The same things were measured in two ways. Each way mixes the same 10 hidden numbers, adds some noise and spreads widely along 5 directions of its own, which tell nothing about the thing.
In the rows, 128 means zero.
Some things both ways: the first way, then the second way.
[134 130 116  66 141 164 152 114 153 169 110 169 115 122 112 151  35 166
 124 120 120 104 142 160 144 109 165]
[128 171 115 119 110 119 122 134 124 144 102 112  98 113 153 152 155 125
 159 126 181  98 152 153 101 121 133]

[147 138 135 114 137 166 150 123 135 151 120 139 111 156 114 104  81 126
 154 107 121 111 120 124 156 130 135]
[110 119 148 129 124 135 106 110 119 109 117 162 170  98 141 127 159  96
 132 119 129 103 122 127 110 146 154]

[135 153 148 124 106 101 122 162 141 116 140  89 126  95 170 133 144 140
  96 145 120 141 109 135 127 150 151]
[110 157 142 108 165 131  96 129 109 120  99 142 153 183 143 170 118 130
 173 153 101 139 103 101 139 128 123]

[124 144 129 172 120  94 113 110 127 133 107 151 147 136 145 135 123 150
 142  94 141 152  88 112 109 139  87]
[ 85 161 143 116 133 133 125 111  81 130  96 139 167 140 134 166 171 122
 113 147 138 112 132 117 133 158 148]

[174 146 126 102  79 119 118  84 107 149 144 148 124 124 103 154  81 160
 117 138 162 136 137 163 188 175  99]
[123 119 124 128 128 143 126 128 130 122 128 136 125 111 132 140 128 143
 112 136 132 123 138 143 137 160 134]

[115 121 150 166 134 102 135 172 110 122 152  80 151 177 140 151 169 106
 118 137 133 127 131 140 158 203  99]
[125 126 139 114  98 129 111 125 133  92 106 163 171 131 155 104 130 127
 137 147 126 109 118 147 138 149 136]

[ 70  67 168  86 252 175 170 140 128 151 114 120 112 159 144 176 153  30
 148 102 110  97 136  90 104  82 128]
[140 126 124 125 149 136  93 125 159 118 126 150 139 110 174 113 104 102
 134 113 129 148 110 166 130 129 121]

[ 81 136 135 170 129 148 136 139 115 123  97  92 150 129 137 115 143 118
 106 124 128 133 127 145 120 145 144]
[146 142 116  77 127 122 117 139 114 115 119 157 126 141 188 136 146 118
 164 136 158 124 131 157 118 131 111]

[138 168 126 107 139 135 153 114 143 143 135 107 146 136 128  98  78 109
 114 119 112 129 116 167 154 141 127]
[119 137 132 124 147 122 140 140  95 160 123 136 126 103 142 162 183  98
 163 129 192 102 151 150 105 167 115]

[130 117 149 103 168 129 138 141 156 153 143 133 127 129 151 141 122 108
 153 120 103 112 131 110 133 118 139]
[121 140 110 128 178 139 102 125 142 133 113 140 115 184 130 180  93 130
 162 140 116 160 128 108 139 127  94]

[ 93  98 147 171 142 139 157 151 130 115 106 163 162 150 123 129 173 120
 134  97 100  91 125  84 123 136 118]
[137 148 110  63 129 113  99 123 142 122 122 158 124 148 166 121 111 132
 143 140 136 143 131 153 118 132 118]

[118 106 146 122 131 128 108 114 118 128 104 154 131 114 141 167 125 129
 130 115 152 137 116 121 108 128 120]
[117 148 113 112 144 128 105 126 136 124 107 144 144 168 156 145 109 117
 148 142 134 148 131 129 132 130 109]

[ 95 171 130 136 138 167 190 171 136 121 120  98 130 107 145 112 139 108
  92 126  78  93 134  73 160 124 163]
[161 102 122 122 131 132 117 151 127 128 139 142  97  96 146 122 134 151
 138 140 116 104 126 178 148 150 114]

[119 126 115 156 142  92 123 133 134 133  95 151 133 162 157 131 183 162
 139 111 156 122 101 152 107 142  86]
[154 110 155  93 132 142  88 123 158 102 140 133 151 122 145 111 113 133
 167 120 122 135 100 138 101 131 133]

[158 116 152  68 122 181 110 120 158 126  88 173 107  96 116 129  62 157
 144 122 130 121 123  99 115  72 169]
[129 106 136 137 134  97 130 172 121 101 152 184 147 113 171 124 140 104
 172 134 148  99 132 160 117 153 137]

[ 98 134 128 146 153 163 156 146 131 113 111  81 125 130 145 100 144 113
 115 111 106 118 132 107 135 105 137]
[137 108 102 109 144 111 112 161 110 128 139 178  88 102 179 145 146 120
 167 124 124 107 137 163 135 152 114]

[ 97 137 127  92 154 129 109 132 139 136  98 118 126  73 187 165 131 114
 107 140 144 133 125 144  89 104 161]
[149 127 174 146 137 135 121 151 123 114 119 131 169 110 172 116 135 118
 177 134 155 117  94 158 131 149 130]

[ 74 121 126 138 180 158 156 127 125 149  96 141 122 122 158 149 132  99
 138  91 115 108 123  90 105  99 140]
[136 150 131 115 148 168  93 106 145 125 113 101 129 122 142 133 106 130
 113 121 132 146 132 130 128 123 135]

[108 118 141 111 101 151 108 105 131 121  75 192 160  60 119 177  97 159
 103 133 138 126 139 101 110 106 156]
[136 140 120 126 116 125 129 112 146 110 102 149 138 169 143 146 116 157
 124 148 131 140 105 153 150 139 110]

[108 186  89 186 111  92 158 102 123 175 114 144 126 132 154 125 132 183
 127 100 126 128 106 129 149 153 102]
[154 147 112 109 135 147 122 150 156 119 139  90 115 147 158 122 103 135
 138 132 180 143 160 162 115 117 107]

[114 134 114 121 146 123 136 107 136 111 101  97 151 138 123 116 104 153
  84 116 138 149 121 191 121 107  99]
[113 149  83 133 119  90 118 119 141 136  91 178 123 170 155 185 156  89
 188 118 156 119 119 152 101 122  79]

[103 105 134 144 144 142 136 135 122 116 120 118 147 133 141 134 124 115
 121 101 119 120 127 124 122 129 125]
[130 123 118 136 125 119 121 128 136 119 124 174 124 107 157 121 129 113
 132 136 134 110 130 164 138 145 131]

[135 113 118 121  79 168  85  94 123 137  86 198 145  84 125 144  61 169
 149 116 157 117 144 133 123 134 170]
[154 134 117  92 134 134 139 164 127 128 143 126  95 118 166 118 116 135
 155 148 199 124 186 155 120 149 123]

[114 145 151  95 155 175 137 130 135 129 121  68 122  96 140 123 108  87
 109 148 116 135 149 117 147 100 162]
[149 101 126 131 176 159 118 144 142 108 157 134 111 141 146 155  99 140
 143 125 125 156 131 127 136 142 111]

[118 120 137 122 136  94 130 161 146 103 134  85 133 114 164 148 135 160
  87 125 118 145 115 147 111 121 124]
[122 154 124 126 141  91 122 156 104 132 116 161  99 127 160 158 138 140
 169 148 121  97 121 148 134 138 142]

[104 110 139 151 119 130 111 108 115 126 111 144 151  99 143 152 117 127
 128 103 133 141 124 110 109 127 125]
[111 144 108 134 142 126 125 118 117 125 100 172 128 154 156 159 126 127
 119 148 122 133 125 140 160 147 115]

[138 134 139 128 123 147 127 104 146 141  96 175 154 138 103 108  88 148
 145 111 126 122 119 133 131 120 124]
[116 139  94  82 150 133 116  99 106 154 104 152  96 168 118 208 164 144
 142 136 122 133 133 112 125 144  95]

Other things, the second way, with their names:
Z_659: [142 136 163 134 123 116 118 129 112 119 121 145 145 103 132 110 149 134
 131 157 104  76 100 167 148 133 155]
Z_602: [156 111 153 120 141 158 133 143 103 140 162 104  90  25 137 107 159 140
 104 127 162  83 167 162 123 163 174]
Z_262: [124 169 112  90 142 130 105 106 129 147  80 132 128 182 149 167 123 143
 153 148 134 155 108 136 138 131  91]
Z_893: [133 119 116  99 160 128 106 168 149 120 158 136 134 159 145 119  93  97
 178 144 161 135 176 131 103 127 107]
Z_195: [163 114 111 110 113 143 111 141 144 134 130 114  97 110 135 115 132 152
 144 139 138 105 141 178 134 138 101]
Z_453: [121 143 130 116 128 150 121 119 128 132 111 107 134 142 125 156 134 148
 129 140 150 133 138 127 127 147 124]
Z_832: [124 153  94  88  99 102 124 192 134 108 115 150 131 157 212 105 108 111
 180 147 203 123 181 171 120 143 102]
Z_259: [139 135 118  72 114 125 110 111  86 136 107 158  90  94 157 147 189 151
 126 135 107  90 120 156 139 153 136]
Z_137: [164 122 134 147 119  98 147 136 126 118 123 179 110 113 165 140 150 143
 157 146 139  96  92 193 149 148 113]
Z_371: [118 137 119 133 156 144  92 125 154 121 117 143 145 132 148 116  84  98
 129 136 132 141 142 133 136 130 126]
Z_607: [135 134 155 126 133 130 130 139 127 113 137 136 165 106 155 107 142  93
 146 136 184 108 144 152 102 143 145]
Z_304: [137 136 109 134 141 136 111 133 150 128 129 130 107 141 116 124 101 121
 127 152 127 108 162 142 137 115 121]
Z_356: [139 120 108 124 128  92 138 151 120 129 128 188 128 129 177 133 158  97
 161 138 165 104 130 189 131 151  92]
Z_490: [105 169 139  70 138 140  98 153 119 112 124  95 154 149 167 128 114 118
 154 130 175 143 169 106  94 131 148]
Z_636: [106 153 105 105 132 120 110 132 107 152  82 150 116 152 151 179 154 120
 185 137 147 124 135 122 125 149  99]
Z_672: [126 116 165 142 118 119 120 126 103 110 128 152 159  85 137 127 176 129
 131 134 104  77  91 161 130 156 158]
Z_73: [139 133 117 101 141 119 114 125 123 128 135 156  96 123 135 140 129 146
 127 147 113 112 134 148 134 137 134]
Z_331: [128 153 145 107 124 128 121 127 113 121 122 122 112  99 152 147 146 145
 147 127 155 106 136 128 104 140 171]
Z_913: [132 109 137 124 131 132 104 129 125 100 125 173 138 112 154 135 137 121
 157 124 112 107 112 130 127 146 141]
Z_756: [147 141 143  96 145 145 101 101 149 113 119 129 125 131 144 144 106 130
 163 120 144 144 120 106  99 119 146]
Z_873: [123 153 128 104 160 143 111 105 110 165 110 121  97 130 108 174 138 139
 146 146 137 122 148 105 120 139 132]
Z_866: [ 92 159 190  86 163 133 111 115 102 112 144 123 198 103 146 130 140  92
 121 124 172 133 139  98  70 152 208]
Z_81: [105 132 147 120 106 154  93 121 139  99  95 130 189 136 149 113 110 127
 136 133 125 132 116 119 133 153 136]
Z_61: [123 147 120 122 139 114 104  92 139 130 100 160 120 156 132 173 127 139
 148 131 104 137  91 129 127 125 127]
Z_481: [144 130 141 150 135 106 128 160 127 128 133 148 125 112 150 122 132 108
 175 147 152  88 133 166 123 134 128]
Z_554: [130 133 153 124 133 171 105  95 157  85 131 116 161 115 138 112  89 143
  91 124 128 150 121 115 126 137 169]
Z_494: [126 141 136  97 150 107  83 163 144 111 145 142 116 123 154 104  77 128
 178 143 117 119 142 127 114 123 162]
Z_606: [142 119 123 113 130 134 103 128 151 109 137 143 116 116 142 125 112 141
 136 128 122 125 127 146 122 132 134]
Z_846: [116 132 131 130 124 120 111 117 132 128 106 161 151 125 136 130 128 119
 140 144 123 117 116 145 136 151 125]
Z_578: [136 132 137 127 144 148 110 116 147 111 123 133 144 136 141 131 105 129
 126 133 129 141 116 136 133 133 131]
Z_123: [144  90  86 131 129 166 100 110 146 136 112 151  74 114 115 163 128 148
 139 124  96 119 136 129 151 146  93]
Z_951: [134 125 162 125 109 147 133 137 153  57 154 120 186 129 149  95 103 135
  99 134 159 127 137 142 111 133 171]
Z_446: [117 138 107 108 118 121  86 117 161 112 116 146 129 166 116 141 102 132
 157 135 107 124 132 115 110 113 125]
Z_484: [123 143 117 123 139 117 125 131 141 118 124 155 133 154 148 141 113 115
 136 143 151 130 146 142 125 136 123]
Z_841: [135 126 124 126 137 124 136 131 129 114 134 148 103 148 128 173 129 158
 149 142 133 120 131 126 124 138 131]
Z_786: [154  85 141 155 109 129 117 140 151  96 127 173 160 119 150 117 137 116
 177 127 129 107  92 165 129 153 107]
Z_642: [135 105  91 143 137 144 100  95 158 130 105 178  99 134 122 160 113 123
 145 125 103 132 121 129 144 136  98]
Z_279: [142 123 148 151 122 152 125 118 156  97 128 113 159 125 132 127 124 131
 132 121 156 128 115 144 111 134 134]
Z_705: [129 130 115 116 164 157 101 124 155 119 121 121 134 178 137 157  82 140
 143 134 127 174 131 113 136 131 100]
Z_281: [143 133 113 106 153 134 137 113 116 128 125 155  92 165 119 176 123 166
 123 164 122 132 137 126 154 145 113]
Z_102: [130 138  95 119 133 141 111 113 135 136  93 146 104 156 140 166 129 136
 146 137 132 135 131 134 142 136  90]
Z_207: [116 151 114 120 127 134 121 143 124 129 111 111 122 166 131 159 123 154
 137 153 140 122 146 133 139 139 116]
Z_716: [117 149 155  97 162 148 109 147 110 122 144  97 140 116 149 131 115 137
 126 133 151 135 154 117 117 147 164]
Z_529: [131 125  87 121 158 101 149 162 151  95 167 180 115 180 176 156  91  98
 148 132 186 153 178 145 105 130 105]
Z_994: [129 160 134  91  95 111  96 122 134 100 103 142 148 129 170 118 143 127
 154 128 134 103 107 153 106 118 145]
Z_576: [ 99 151 110  90 135 124  76 117 125 127 105 144 112 141 140 165 117 147
 149 124  83 132 117 108 121 132 140]
Z_947: [113 134 136 116 159 142  82  95 136 143 104 145 137 142 103 156 117 113
 160 138 105 128 115  96 117 126 132]
Z_393: [136 130 100 131 111 122 127 100 138 123  97 168 118 152 134 159 137 158
 111 147 110 128 101 164 160 146  99]
Z_570: [126 136 139 143 134 160 114 108 131 124  95 128 146 145 124 148 123 150
 125 147 110 131 102 129 163 145 117]
Z_695: [102 142 108 143 107 135 117 105 124 123  72 157 140 162 140 178 143 134
 144 135 125 123 115 121 145 143 106]
Z_652: [121 156 130  93 172 122  95 136 129 132 133 120 115 150 138 144  96 138
 140 142 118 142 133 128 122 123 142]
Z_177: [127 138 115 123 139 151 110  97 144 130  96 126 126 180 111 182 117 159
 142 140 115 152 112 111 136 131 103]
Z_603: [145 146 158  87 142 134  81 114 162 113 139 114 138  99 151  97  87 122
 148 118 142 140 120 130  84 117 171]
Z_315: [123 143 127 107 124 148  92 121 147 108 103 131 145 141 157 136 109 122
 164 118 146 141 132 113 110 130 130]
Z_166: [127 139 159 154 101 135 126 130 138  84 108 132 165 124 149 111 103 151
 124 152 139 113 116 136 146 146 161]
Z_997: [111 123 124 113 149 101 110 150  97 117 122 195 129 127 176 159 149 110
 181 127 115 113 114 134 128 152 126]
Z_854: [111 181 113 121 145 115 119 122 137 118 100 127 137 188 155 179 117 112
 168 128 171 146 129 117  98 109 118]
Z_839: [142 132 100 122 131 132 101 134 166 139 121 126 115 156 132 134 106 115
 164 136 149 128 147 155 116 118  88]
Z_811: [144  97 116 161 133 148 145 163 171  86 159 136 123 137 149 128  73 134
 149 129 176 142 171 131 123 143 122]
Z_350: [137 140 134 114 141 114 135 158 125 125 157 129 116 107 152 116 120 124
 130 145 171 112 162 165 114 140 151]
Z_414: [119 161 144 130 143 105 117 138 117 122 114 139 154 144 158 142 136 123
 148 143 131 120 100 157 128 131 138]
Z_730: [132 144 109  80 150 146 117 163 106 126 123 126  96 143 178 150 123 135
 164 141 167 133 173 122 133 144 115]
Z_963: [115 150 139  86 155 162  96 121 104 145 122 104 128 104 139 143 152 110
 133 122 152 119 162 112 104 139 149]
Z_178: [121 131 101 109 143 126 101 151 142 142 128 145 116 132 144 123 107 112
 152 143 141 124 163 146 129 142 110]
Z_882: [118 125 146 111 159 124 114 148 121 104 140 162 142 129 161 137 109 118
 159 137 138 132 135 116 120 149 150]
Z_479: [130 136 119 112 148 110 128 137 107 131 115 173 108 144 156 152 133 131
 154 157 135 119 133 144 146 150 118]
Z_860: [126 140 125 146 137 116 133 124 135 139 110 147 132 122 144 155 143 109
 157 128 178 121 127 155 114 147 115]
Z_728: [139 124 114 134 132 101 138 137 140 132 122 179 136 139 156 130 132  97
 165 147 171 118 131 176 128 147  93]
Z_581: [107 141 105 114 118 101 120 153 135 114 133 146 156 154 150 131 131 100
 140 137 163 114 156 160 103 132 115]
Z_72: [123 117 138 136 158 113 118 169 123 121 146 152 140 121 151 132 117 110
 176 140 144 115 139 142 122 151 133]

Some of these things the first way, each followed by its name:
[110 111 136 112 121 160 115 156 138 111 115 127 148  73 149 171 100 132
 110 142 119 117 163  92 131 121 175]  Z_166
[130 122 135 109 131 166 130 137 123 141 118 164 122 116 133 164 126 114
 151 135 138  91 156  72 160 139 138]  Z_81
[129 112 140 124 140 111 108  85 129 161  92 197 130 144 129 152 108 151
 160  94 157 138  92 144  94 125 101]  Z_356
[117 141 121 169 109 131 120 138 112 109 109 101 134 129 149 123 140 149
 120 117 146 139 122 118 136 145 113]  Z_490
[157 110 158  73 152 120 111 141 148 127 136 123 112 130 146 155 111 120
 136 130 139 134 112 136 121 122 125]  Z_72
[ 95 104 130 150 102 164 100 134  99  96  90 123 148  94 136 167 124 139
 108 132 158 131 155 108 125 138 143]  Z_832
[142 118 127 162 116  85 107  98 131 157 122 176 136 152 137 140 114 178
 165  89 145 142  98 140 118 149  87]  Z_484
[137 147 155 129 112 140 126 127 118 136 114 109 120 136 106 146  89 147
 115 141 142 154 126 118 153 146 124]  Z_951
[129  98 163  88 131 116 115 102 115 144 120 159 152 134  97 200 102 128
 109 144 158 139 136 161 138 156 100]  Z_393
[120 133  96 143 102 152 107 101  99 113  95 117 137 122 137 125 107 151
 116 118 173 133 139 164 141 143 115]  Z_123
[103 109 143 155 144 121 128 130 110 135 104 126 138 177 122 149 136 134
 126 113 153 136 114 162 116 159 100]  Z_259
[145  99 132 142 112 119  81 118 138 115 111 146 136 117 155 127 128 162
 157 106 151 141 115 130 104 121 119]  Z_882
[127 121 144 129 114 133 124 148 127 125 103 156 110 123 143 151  82 155
 130  93 130 130  86 111  97 135 150]  Z_304
[ 96 141 106 214 128 107 118 141 111 139 136  66 145 149 178 112 165 131
 145 114 135 140 133 144 141 177 111]  Z_730
[117 123 124 117 143 155 143 147 150 120 122  95 146 127 129 121  91 142
 105 129 107 120 151 153 141 117 153]  Z_331
[144  95 166  87 150 109  84 133 137 115 126  79 147 149 119 170  89 137
 103 155 164 175 128 204 114 137 109]  Z_841
[145  81 163  63 154 161 127 130 149 146 112 217 126 126 116 178  89 112
 165 112 126  88 132  90 120 111 147]  Z_846
[117 115 131  89 173 139 139 115 146 139 124 128 154 128 133 142  90 103
 118 117 118 122 137 159 125 108 127]  Z_860
[112 123 128 138 132 142 138 138 126 110 106 120 134 130 133 132 132 144
 111 116 131 123 129 123 131 123 121]  Z_606
[129 102 117 119 124 163 122 109 121 127 121 138 141 131 125 126  94 128
 138 112 141 109 151 154 149 138 136]  Z_642
[ 91 108 113 179 153 147 130 116 132 150  89 182 139 130 153 134 138 144
 181  79 121 108 127  66 109 101 120]  Z_554
[120 130 132 126 169 128 144 126 121 160 135 108 116 175 142 139  93 103
 145  99 135 130 111 158 135 152 111]  Z_602
[127 126 152 103 157 148 135 133 141 149 117 134 127 145 130 133  82 105
 144 111 123 123 110 142 120 132 148]  Z_607
[130  95 138  91 133 188  93 114 142 128  64 184 112  97 132 140  84 156
 158 112 155 119 127 105  90  72 167]  Z_913
[140 127 152 113 128 115 138 130 132 132 133 126 126 139 124 145  94 139
 114 113 122 140 106 138 133 141 119]  Z_350
[113 109 147  88 136 144 137 113 141 151 101 205 151  92 123 177 117 121
 125 130 122  96 138 109 122 118 151]  Z_262
[150 140 144  92 153 101 156 162 160 165 160 123 109 155 150 139  98 133
 135 122 103 114 105 152 142 154 144]  Z_481
[118 120 164  99 139 104 126 162 141 128  98 160 106 118 156 181 117 146
 109 110 133 136  68 117  69 124 147]  Z_659
[117 158 145 112 127 101 155 140 142 123 123 114 125  92 151 148 133 145
  74 126 107 138  99 118 119 116 129]  Z_414
[120 136 137 127 143 130 136 129 127 142 135 109 135 122 147 143 142 108
 128 133 126 123 139 114 152 138 122]  Z_705
[131 141 118 117 139 129 120 125 143 143 101 151 127 128 152 133 130 147
 141 127 147 117 125 136 127 125 126]  Z_786
[147 128 137 119 124 143 161 144 130 144 148 154 118 147 128 127 115 119
 147 107 105  86 128  97 172 159 131]  Z_178
[ 97 127 129 126 144 172 146 131 129 135 111 122 149 111 131 135 106 103
 120 126 114 107 153 118 141 127 159]  Z_102
[126 149 171 139 169 105 181 174 128 116 157  49 132 203 110 131 143  94
  92 126 102 143 104 124 167 164  74]  Z_581
[114 105 142 131 213 143 148 134 142 181 112 158 103 200 149 132 119  92
 206  75 125 106  96 106 103 117 113]  Z_963
